The same things were measured in two ways. Each way mixes the same 8 hidden numbers, adds some noise and spreads widely along 6 directions of its own, which tell nothing about the thing.
Some things both ways: the first way, then the second way.
[ 15.9   6.3  -7.0   7.8  -3.1  18.5  26.7  -4.1  -2.6  -8.8  21.0 -11.7
  17.5  13.0 -21.0  14.0   0.7   7.6  -4.6  -8.1]
[  1.9   0.3  12.9  -1.0  -7.4  17.4   4.7   7.6  -6.0   9.1  -5.2  -2.1
  19.5  -8.5  16.6  -7.0  16.8 -39.6]

[  1.9 -35.7  26.9 -16.3  48.0  15.7  12.0  11.7 -16.9 -11.7 -35.4  18.5
  21.7 -18.8   6.2  -3.1   3.6 -21.8  23.9  14.1]
[ -9.3  -3.4  15.7   3.8   4.2 -15.8 -43.1  -2.5  14.7   6.1 -20.8 -28.6
   8.8  -6.5 -17.0   1.5   4.3  10.7]

[ -3.6  -1.3 -13.3   0.5  -8.8 -15.5  -8.6  16.4  25.6  21.7  -2.9   7.2
  -7.9   3.6  21.8   5.9  17.7  14.1 -16.5 -33.2]
[ 16.4  -5.9  13.6  -7.6 -10.7  -5.5 -18.7  -8.7   6.6   3.4  -8.3  10.7
 -21.8   3.9 -13.3  -9.2   2.1 -17.7]

[ 12.6   2.2  23.4 -18.2   2.2  29.1  -6.2  12.3  21.8  -9.5  -2.1  15.1
  34.3 -10.9  28.4 -21.2  21.2  10.8  -5.8   1.7]
[-14.7  -1.4  29.5 -14.8  15.7   1.7  -4.8 -20.7  24.1 -14.3 -15.2  -1.1
  22.8   0.6   3.4  -7.1 -12.6 -22.6]

[ 23.9  -9.6  -2.2  31.0 -29.5  -8.6  23.4  -9.2   1.2  -9.9   9.1 -21.5
  29.1  13.1 -25.9  -0.7 -16.6  16.4  16.7   1.5]
[ -8.3  -1.7  11.0  10.1   2.6  -7.0 -29.6   6.1  19.8  -3.4  -4.3  -0.6
   8.3  -5.7   0.3 -13.3  -4.8  10.0]

[ 12.3 -11.9  -3.7  18.5 -25.7  -3.7 -21.0  -3.9   9.3  -5.0   3.2  -8.0
   0.2 -10.8  -4.2  -5.9 -14.3  33.0  -5.5  -8.5]
[-15.4  -8.1 -19.9   2.2   9.5  12.6  23.7  -6.7 -22.5  22.3  -2.9 -10.6
  -1.1   1.0  -7.5   6.8   9.7 -23.4]

[ 24.6  -7.5  -2.0  13.9  -6.7  25.3   9.3  -8.7 -15.1 -22.9 -23.2  10.5
  11.2 -13.2 -20.0 -17.2  -8.6  11.7  14.4   6.3]
[  5.3 -24.3 -21.3   8.0  11.1  -7.5  14.7  -1.3  -7.1  22.0  12.2 -34.4
  -2.2   2.1  -8.8  27.0  21.3 -11.0]

[ -7.9 -22.4   8.1   8.8  11.5  17.9 -17.1   3.3 -18.8   0.1 -14.0  12.9
 -27.4 -22.0  20.6  15.6  -9.7  27.2 -24.2  16.4]
[ 19.1 -10.3 -18.4   9.5 -15.1  -5.3 -25.1  16.3  -9.7  -4.4  12.8 -13.0
   1.6 -15.5  18.8  -3.3  21.9  23.1]

[  1.6   7.4  -4.2   4.1  -8.4  -7.6  25.5 -18.1  -1.7   1.4   2.3 -11.8
  40.0  23.2 -16.9  -3.4  11.4   3.1  27.9   3.0]
[  5.1 -25.7  40.6  18.3  -5.4 -25.0 -44.7  25.2  37.0  -3.4  14.0 -16.3
 -14.6 -11.9  11.1 -24.0  -6.5  11.0]

[ -8.8  -4.9   1.0  23.1 -12.1  -7.7 -53.9  -9.2  -2.8  16.8 -22.1  16.2
 -27.6 -13.1   8.6   2.0 -13.8  37.4  -0.1   8.9]
[-22.3  21.5 -22.4  -1.4  -2.9  23.7  -3.6  11.4 -18.3  39.3 -11.7   4.7
  -2.8  -3.4  -0.2 -20.0  13.5  19.4]

[ 20.7  36.5 -21.0 -12.8  26.6  27.3  16.7  -1.7   3.1 -10.7  -0.1  31.8
  -8.8  10.8   4.6  10.3  20.8   1.3  -8.4 -14.8]
[-16.7  12.2  19.4 -14.7  20.7  -1.9  20.5 -73.2  25.5 -16.8 -39.3  16.7
  37.9  -6.7  -1.2  19.0 -16.3 -59.1]

[  4.4 -17.1   7.9  25.0 -20.2  11.4  14.1   1.7   0.5 -12.3  -6.1 -13.1
   5.2 -13.5 -15.5  -0.6  -7.5  18.9   4.4   7.4]
[  7.5   4.5   5.5 -12.8  -7.1   8.3 -11.4  17.0   4.0   8.0   7.9   5.4
  -3.4  -1.0  12.0 -31.4   5.7  21.6]

[ 12.6 -16.2 -11.4  30.0 -17.5 -20.6   1.1  -7.0   3.1   7.2 -15.0   5.4
   3.3   7.6 -15.5   3.0  -6.8  20.0  11.3 -19.9]
[-10.2  13.6  25.1   1.8   0.6  10.2   4.5 -14.0  13.0  29.7 -22.4  17.4
 -12.3  -3.9 -30.4 -17.3  -8.8 -28.9]

[  2.4  21.1 -16.2  -9.4  23.8  -8.9  27.2   6.4  -6.7  11.3  -9.7  -1.5
  -2.0  21.1  13.5  13.6   8.1 -16.5  17.5  12.3]
[  9.2   2.0  27.2 -11.5  -6.9  12.1   1.5  -1.2  -3.6  15.0  -5.4  15.2
 -18.4  11.3  -0.3 -17.3  -0.9 -27.3]

[ -0.9 -25.1  12.8  13.2 -16.9   5.1 -36.3  12.5   2.2   9.0 -14.2   1.3
  -6.7 -21.8  12.7  -6.3  -8.3  25.5  -9.2   0.4]
[-20.4  12.8   2.0   8.7   6.4   1.1 -12.8 -23.2  16.5  -4.5 -22.9   5.0
   8.3 -13.6 -12.3  13.1   8.7  -2.6]

[ 18.0 -13.2  13.8  11.7 -18.5   6.5 -33.5   6.6  13.5 -11.0  12.7   5.2
   4.1 -10.1  15.8  -3.6 -10.7  39.7 -19.7   1.5]
[-16.1   1.0  -1.3   4.0  -0.1   4.8 -12.6   1.3   0.7  -1.0  -6.7   1.3
   1.1  -5.2   3.4  -7.1   8.1  -2.2]

[ 10.8 -37.3  18.5  12.6   9.9   5.0  17.1  18.5 -20.8 -14.0  -9.4   7.6
   1.4   0.1   2.5  19.2  -8.3   6.2  -4.4  17.0]
[ -1.1   7.5  -5.9  -5.2   2.8   3.8   1.6 -36.6   2.7  21.5 -28.0  12.8
   1.6   5.5 -13.5  13.3  -3.1 -40.5]

[ 11.5 -32.5   8.5  23.4 -19.0 -10.2 -10.8 -12.7   2.4 -15.2  27.7  -6.7
  16.0   2.0 -15.6  15.6 -15.0  40.4 -13.6  -7.7]
[ -3.8   4.4   7.5   4.5 -14.1  14.3  -7.6  35.6  -5.8  26.0   6.5   8.2
 -19.3  -5.2  -9.7 -37.3  15.6   4.7]

[ -8.2  11.6 -25.7  12.2  -4.9  -0.1   7.8   2.1   8.8  23.5 -30.1  -2.1
 -21.8 -14.7   3.1  -4.9  10.3   1.2  16.3  -9.5]
[ 16.0   1.0   1.2  -7.9  -8.0  16.2   8.5   5.5 -11.0  15.0   4.3   4.3
 -14.9  -1.1  -4.7  -6.6  14.3  -4.3]

[ -1.5  -7.2   1.8  13.2  -4.9 -17.7  22.6  13.6  -4.1  -9.3   4.3 -27.6
  -4.9  11.2 -19.9  24.9 -13.7  -4.2  11.9  12.2]
[-18.0   4.6  -9.5  -9.5  -2.1   4.7 -21.2 -14.5  -8.7  19.9 -22.8   2.9
   1.0   8.4  17.0  -6.4  -0.4 -16.4]

[  4.7  -7.0  -2.0   7.9  23.4  24.0   6.7   8.3 -14.1  14.9 -28.1  20.1
 -18.2 -16.1  27.0   3.9   3.7   8.0  -3.9  16.2]
[ 19.8  15.3   4.8   6.3 -16.2  17.3 -22.5  15.3   1.3  -6.1  -6.0  10.1
  18.8 -16.9   3.8  -2.4  22.8   0.7]

[ -6.2 -11.7   4.3  -5.7  14.9 -22.3  16.2  21.0   9.1  19.7   5.0 -17.0
  14.1   9.4  28.3  11.4  14.5  -9.2  20.7  22.6]
[ -1.9   3.7  16.5  -5.0  -4.8  15.1 -12.6 -11.1  -3.8   2.0 -16.6  25.2
 -26.4   8.4 -12.5 -11.4 -11.2 -22.9]

[ 18.5  -1.5   2.8  -3.8  22.6  14.2 -10.1   0.6  -2.2   2.4 -35.4  23.2
   6.9 -13.1  17.6 -16.8  -4.3  -1.7  11.8   0.6]
[  0.8 -12.5  28.0  -2.3   3.3   2.3  -5.4  15.5  -7.5  15.4   2.0 -26.3
 -10.3   1.8 -11.8 -13.1   3.1   0.3]

[ 18.4 -19.7  10.3  12.6 -18.0   0.2 -15.2   0.0   3.3 -16.7   2.2  11.9
  12.1   0.1  -2.2  -0.7 -10.8  32.6 -17.3 -10.3]
[ -8.2 -13.6  43.1  17.7   4.5 -12.3 -13.8  -1.6  38.1   1.7  -2.0  -1.0
 -22.2  -9.0 -14.5  -1.8  -2.0 -22.0]

[ -6.3  15.9 -25.5  -3.0   2.6 -10.0   4.7  -5.7  -9.1  -1.4  18.1  -4.2
 -22.6  18.4   1.9  27.1   4.7  17.9  -9.2   3.9]
[  2.1   9.9  -4.3  16.3 -28.6  -9.1 -47.3   9.6  15.5 -12.3  -8.4  19.5
  17.0 -23.1  37.3 -14.6  28.0  -7.3]

[ 20.5 -19.8   5.3  20.8 -11.8   8.6   0.6  -1.9  -5.6 -10.2 -10.6  -1.5
  10.8 -17.0   0.0 -11.9 -11.9  23.5  13.9  19.7]
[  4.9  -5.7  37.2   6.8 -12.2   6.7   1.1  17.8   1.7   4.1  11.2   5.1
 -25.2 -16.8   9.6 -31.6   4.4  -6.9]

[ 10.7 -17.2  -1.6   7.9   2.3  11.5  37.6  17.7  -1.1 -33.9 -35.9   6.3
  -6.5 -22.8 -18.0  -4.2   1.0  -5.3  17.2  -1.1]
[ -3.9 -17.4   6.2 -11.7   0.0  -7.2  10.8 -40.5  -4.7  23.4 -22.9 -14.6
   8.2  -7.0  21.1   5.4  -4.1 -71.1]

Other things, the second way, with their names:
z888: [ -6.9  11.7  -4.8  -1.4  -2.6   3.7 -36.3  20.0  18.3  26.4  -7.3  -1.4
  17.1   6.4   9.7 -15.1  11.6  15.5]
z272: [ -2.9 -10.8  -9.2   8.9  19.7  24.7   7.8  40.9  -5.8   3.2  24.8 -15.8
   5.7  15.1 -17.2   4.4  12.1  24.0]
z88: [-10.2   2.4  26.0   8.7   1.9  23.4   2.8  27.2  -6.7   1.2   1.5  -3.3
  12.7 -12.5  -0.3 -27.1  -0.8  -4.3]
z193: [ -3.6   7.0  -8.2   7.1  -9.1 -12.9  -1.7 -19.5  19.3   9.7  -8.5  19.7
  -4.3  -8.6  -1.0   6.2  25.3 -25.5]
z799: [-25.6   2.5  -9.7  11.9  15.6  19.0   4.1  -6.1   0.4  19.5 -15.4   0.8
 -13.6  -0.5 -35.7  11.9  -1.3  -9.7]
z200: [-12.9 -21.2 -19.4  12.4  16.1  11.6  18.3 -15.0 -10.3   6.2  -0.7 -15.2
   7.0   0.9   5.6  31.1   2.7 -40.4]
z43: [-18.9  14.2  42.0   9.5  -3.2  -7.3 -27.9 -11.7  29.7   3.7 -28.1  -0.9
  14.5 -24.0  -1.4 -13.3   1.1 -15.2]
z212: [  5.9  -0.2   2.9 -12.2   1.2  13.3  -1.0   1.2 -12.0   7.5  -7.3  -8.1
  12.5   4.0  -2.1  -5.4   5.3 -12.8]
z450: [-16.6  -2.0  -5.8   7.9   2.5   8.1  -5.2  -2.6  -6.6  -2.5  -1.7  -2.2
 -12.5  -4.8   4.7  10.5  17.2   1.6]
z702: [  9.4 -36.2  30.7  11.3   7.5 -24.3  -4.3 -17.0   0.8 -32.3   6.6 -31.6
   6.6 -19.2  11.3   0.3 -15.1 -14.5]
z788: [ 12.1  -7.1  31.6  -5.4   2.8   3.9   4.9  -2.0  28.8  -0.7  10.2  16.9
 -55.0   7.2 -38.0   6.6  10.6  -3.6]
z653: [  6.3  -9.4  12.7 -20.6  -6.8 -20.0  -8.5 -23.8   9.2  13.5  -6.1   9.1
 -18.9  11.8   8.4 -26.3 -10.3 -17.7]
z74: [-28.0  14.9 -11.9  -3.3   0.9  -2.7 -20.1  -1.1 -19.4   3.0 -21.9 -14.8
  26.0  -3.0  -2.4  -9.0  21.8  13.5]
z777: [ -5.4  -1.0  29.9   3.7   7.7   2.8  -3.9 -18.5  19.6 -17.3 -12.2  11.8
  11.2 -11.7  -4.1 -12.8 -21.1 -21.6]
z164: [-12.7   9.1  13.4  32.1  -2.1  11.4 -35.9  28.2  38.2  -7.9  -6.8   4.2
   5.1 -13.6 -18.2  32.6  44.8  -8.3]
z923: [  2.3  -0.2   4.5  17.0  -7.2  36.1   6.6  49.8  -3.5  35.9   9.4   1.5
 -16.2   7.8 -17.2  14.6  45.4 -35.9]
z533: [-23.6  13.2  35.7  -2.9  -2.8   3.3   7.3 -30.9  10.1  -1.9 -20.5  22.4
  -3.7 -20.1  17.8 -25.9 -11.6 -27.6]
z151: [ -4.9  22.4  32.9  21.9  -2.9  29.8  13.8  44.2  22.0  13.4   4.0  10.9
  18.4 -13.5 -24.3  -0.6  44.7 -23.3]
z554: [ 16.6  -4.7   4.6   1.0 -11.1  14.1 -16.7  20.8 -10.7  11.6  -0.1  -7.2
  -9.2   2.4  -6.3   3.5  20.8 -11.0]
z330: [  2.4 -21.7  40.3  28.5  -5.1 -13.2 -21.5  -0.7  28.7  -5.9  -2.6  -6.6
  -5.4 -24.5   5.6  -2.3  -8.0 -37.4]
z400: [  3.2  10.9  -1.5   5.3   2.1  14.3  -7.2  14.4  -0.4  29.3 -11.6   0.8
  -5.9  13.3 -41.1  13.3  24.6 -11.6]
z889: [ -3.2  -8.5 -10.7  -4.0  10.4  -5.0  16.3 -22.4  -8.3  -4.8   1.2   2.2
 -10.8   4.5 -12.0   4.0   1.2  -2.5]
z208: [  1.6 -16.9  -1.0   4.8  14.8  14.9  -6.2  21.0  -6.0   5.8   5.2 -36.1
  21.9   1.1  -5.1  12.5   3.9   2.3]
z112: [  3.6  -9.8 -19.0   5.5 -15.2 -27.3 -49.8  -3.3  -6.1  -1.0  -5.2 -22.2
   2.0 -16.5  24.7  -9.8  10.8  33.7]
z403: [ -7.5  10.5 -25.7  -9.2  10.5  31.3  23.2  14.8 -10.9  25.4   8.5   8.0
 -19.4  21.8 -24.9  19.8  37.3   8.0]
z587: [-24.7   1.4  11.3  10.8   2.9   4.8 -31.9   9.7  14.3   4.3 -19.1 -19.2
  38.8 -17.4  19.9  -6.7   3.2 -13.0]
z701: [  7.6   2.0  22.5  17.8 -10.3  10.4 -19.2  27.9   5.9  10.2  -4.4 -13.6
  26.9 -20.6   9.5  -6.1  20.5 -19.0]
z727: [  3.7   9.3  26.2 -22.9   4.2  24.3  29.8  12.2  13.9  33.2   9.6  25.1
 -20.0  18.2 -13.9 -33.3  -0.5 -13.3]
z740: [ -0.3 -12.0  64.7  -0.9  11.9   1.2   1.7 -10.8  29.1  -8.6 -11.4   1.7
   4.3  -0.7 -16.3 -11.6 -22.5 -49.4]
z158: [-25.5  15.4  54.9  -9.8   6.6  -3.4   3.0 -20.2  36.6 -12.4  -9.3  36.7
 -34.4  -5.3 -21.8 -43.5 -19.5   8.4]
z47: [-14.8  31.1  13.7   3.0   4.1  18.9  12.0 -27.3  11.1 -18.2 -20.7  28.1
  10.6 -13.1  -7.2  19.0  23.0 -10.8]
z534: [  7.4  20.9  18.2   4.4   0.6  32.7 -18.0  24.0  15.1   2.3  -7.8  16.7
   9.0   1.6 -26.6  -0.3   9.6   7.4]
z487: [-14.7  14.9 -19.6 -17.1   6.4  37.0  -3.2  -4.0 -14.3  45.3 -27.3   7.5
  10.4  25.7   0.1   4.7   0.4 -29.5]
z290: [ 21.8  21.1  25.5   3.2 -37.0   9.4 -53.8  48.4   1.6   6.9 -10.1  -3.4
  29.3 -18.3  20.2 -20.3  49.7  -1.0]
z893: [ -0.1   4.9 -11.5  20.2  -6.0  -0.2 -15.0  -7.5 -14.4  -6.7 -13.2  -6.2
  20.5 -21.9   1.4   6.8  11.2  -2.2]
z93: [  0.4 -24.1  18.5  17.5 -14.4 -39.2 -42.2 -36.5  -4.7 -20.2 -32.1 -34.1
  36.5 -39.6  33.1  -2.8  -9.9 -48.8]
z553: [ -1.6  -2.5   6.9  23.5 -20.1 -19.9 -58.2  22.4  25.5   1.9  -6.1  -5.7
  12.8 -21.1  14.9 -14.6  20.8  -0.4]
z826: [-21.2   9.2   0.2 -15.6  16.5  13.9  21.1 -10.2   1.0  19.2  -7.5   3.2
   7.2  16.4  -4.7   0.9   9.2 -11.8]
z787: [  5.4  24.9  29.7  11.7   8.3   8.6 -32.4  18.9  43.3 -16.4  -8.5   6.0
  16.8 -11.7 -49.0   4.1  14.2  40.2]
z453: [-17.6  26.2   4.7  10.2  -9.2  29.0  -0.7  13.9  -5.7  26.1 -21.9  12.7
  15.7 -14.7 -12.9  -9.5  24.9 -26.2]
z911: [  0.2   1.5  -7.3  -9.2  14.6  34.5  25.8  11.1 -16.7  22.0   5.9  12.5
 -19.8  28.2 -33.9   0.8   0.2  -7.5]
z760: [ -6.8 -25.4   9.8 -14.5   9.7   9.1  13.9 -10.8 -28.3  19.5  -1.2 -10.7
 -16.0  14.6  15.5 -27.7 -35.2 -26.4]
z551: [-16.1 -11.7  40.8  19.8  -1.8   5.1 -14.6  12.2  10.4  10.6 -10.0  -9.2
   5.6 -12.7  11.6 -13.3  -4.3 -45.9]
z136: [ 18.8  -6.5 -10.7 -16.9   4.5   1.9  -3.3 -11.0   0.6  17.3  -1.8   3.4
  -1.7  22.7  -7.6  -0.9  -7.3 -11.0]
z809: [-26.2  -3.5  -7.5   5.6   9.8  -2.5 -16.9  -7.0  12.1  13.1  -6.9 -12.0
  -7.3  -6.5   0.7  -1.7  -2.3  19.2]
z477: [ 15.6 -26.0   6.2   2.1  -9.4  -3.9  -1.3   8.0  -6.8   8.1  16.0  -6.5
 -34.6  10.7   8.3  10.8  25.5 -27.4]

Some of these things the first way, each followed by its name:
[ -6.5   6.2  16.6 -13.1  -1.0  14.6 -16.0  -3.8   5.9  20.7 -11.2  -0.6
  45.0  -0.3  14.9 -27.0  23.0  -1.7  28.3  15.5] -> z587
[ 14.9  22.1 -21.3 -14.5  20.4   3.2   7.5  13.3  -1.6 -21.4 -16.5  17.8
 -36.4  -3.7  23.8   7.8  -2.9   5.2  -9.5   6.3] -> z477
[ -2.8  -0.7   2.0 -12.1   9.2   4.9 -15.5   3.2   1.7  -2.5  -9.5  15.6
  -8.5  -6.9  26.7   0.5   5.2  17.5 -12.5   3.1] -> z923
[-11.1   4.0  -4.1 -15.8   5.3   5.0  -1.6  13.4  20.1   6.9 -15.2  10.4
   3.7 -16.1  21.4 -12.9  36.1   1.6  14.1  -6.4] -> z788
[ 20.2  18.0 -12.0  13.3  -0.2  11.7  17.5  -5.2   4.9 -21.4   0.5   5.5
  -9.6  -4.4  -3.9   2.8  -3.1  18.3   5.3  11.6] -> z200
[ -3.7 -21.9  15.6   1.0  10.1   5.0  41.9   9.6 -13.2  -6.7  10.8 -12.0
  22.8  19.2  -3.9  26.7   6.4  -2.8  -6.7  12.1] -> z136
[ 13.6  -2.3  22.3   7.1 -13.9  14.1  -6.7  -3.0 -13.3  -0.6  -8.1   5.0
  45.1  17.4  -1.5 -14.0   5.5  11.0  20.1  27.5] -> z888
[ -6.0  21.6  -2.6 -18.5   6.0  -9.2 -28.9 -11.3   7.5  30.6   6.4  11.4
  21.7  26.3  30.7  -2.6  16.6  12.7  -3.6  -4.4] -> z551
[ 19.0  -9.0  13.1   7.2 -11.5  12.2 -16.7   3.8  -9.0  -2.4  -7.1  -1.9
  28.9  -5.3   7.9 -23.9   1.9  13.6  30.2  38.6] -> z533
[ 12.3 -21.9  11.3  -3.9  31.7  15.1  32.3  20.9  -9.1 -10.5 -38.0   6.3
   5.9 -23.6  22.4 -10.3   2.3 -18.0  27.1  30.1] -> z554
[-28.1 -18.6  -9.7  -9.6  -8.9 -24.1 -19.1   8.3   8.0  19.0 -14.5 -22.9
 -16.1 -19.0  31.7  -5.1  -3.2  13.2  -5.7   1.3] -> z889
[ 11.0  -2.3  -0.3 -16.3  20.7   1.6  42.6   3.1   9.0  -1.2 -11.9  -1.6
  39.8   9.0  17.1 -10.6  14.2 -17.0  15.2  -3.3] -> z740
[ 24.1  14.1   2.2   1.5   7.5  29.3 -12.5   3.2   0.7 -31.2   5.7  21.8
 -13.0 -13.3   1.0   2.9  -2.9  24.3  -6.6  12.5] -> z403
[-37.0  24.3 -11.2 -24.8  14.7  -5.3  -6.6 -18.5   1.8  13.5   6.2  11.6
  -3.4  20.3  13.3  20.2  29.6  14.3 -14.1 -13.2] -> z727
[-11.9 -10.4  16.2  -6.5  27.9  14.6   6.0   5.2  -7.2  29.8  -8.4   8.0
  16.3   2.6  31.6  10.6  18.2  -2.0  -0.8  17.4] -> z534
[ -7.2 -21.6   9.4  -6.0  16.7   1.1  10.2   6.9   5.4   2.2 -29.7  10.4
   6.6 -23.6  42.3 -12.9   9.5  10.2   8.7  20.0] -> z777
[ -7.3   0.7  -6.9  -4.2  -3.7  12.3 -17.2  12.7 -13.1  28.4  -1.6 -27.2
  -8.9  -6.5  11.6   0.1  -2.6  -0.5   4.7  18.9] -> z47
[ 24.1   1.1   1.9  13.4   3.9  12.8  27.9 -14.7  -3.4 -22.4  -3.7  -9.6
  18.1  -8.7   1.6  -8.4 -19.5  16.5  12.1  23.7] -> z272
[  4.1  -9.8 -19.4   0.6  -6.2 -14.5  -5.6  10.4   9.7  37.8 -25.1  -7.1
   7.6  -2.1  15.8 -16.0   5.5  -6.9  12.3 -26.7] -> z93
[-12.2 -15.8  -1.8 -28.6  10.7 -19.0  -9.3   3.8  -6.0  23.8  -4.6 -42.6
  33.4  -2.2   9.6 -17.9  -4.2 -25.9  38.5  14.9] -> z74
[ -7.9  -6.4  -6.5  -9.7 -28.3  -5.5 -26.4  -3.4  -4.1   8.5  18.9  -9.0
  21.1  15.1   2.3  -7.2  18.2  25.4  -0.7  -1.3] -> z193
[  0.7   4.8 -18.8 -15.2  19.8   7.9   9.5  19.1  -7.0  30.5 -60.0   2.3
  -6.2 -15.5  30.5 -25.9   5.5 -29.5  24.3   3.1] -> z290
[ 24.1   0.9   6.0  16.3  18.4  31.7  34.0  -3.7  -2.4 -17.7 -29.1  13.3
   5.7 -19.2  -6.3  -5.8  -8.7   0.3  11.6   7.2] -> z208
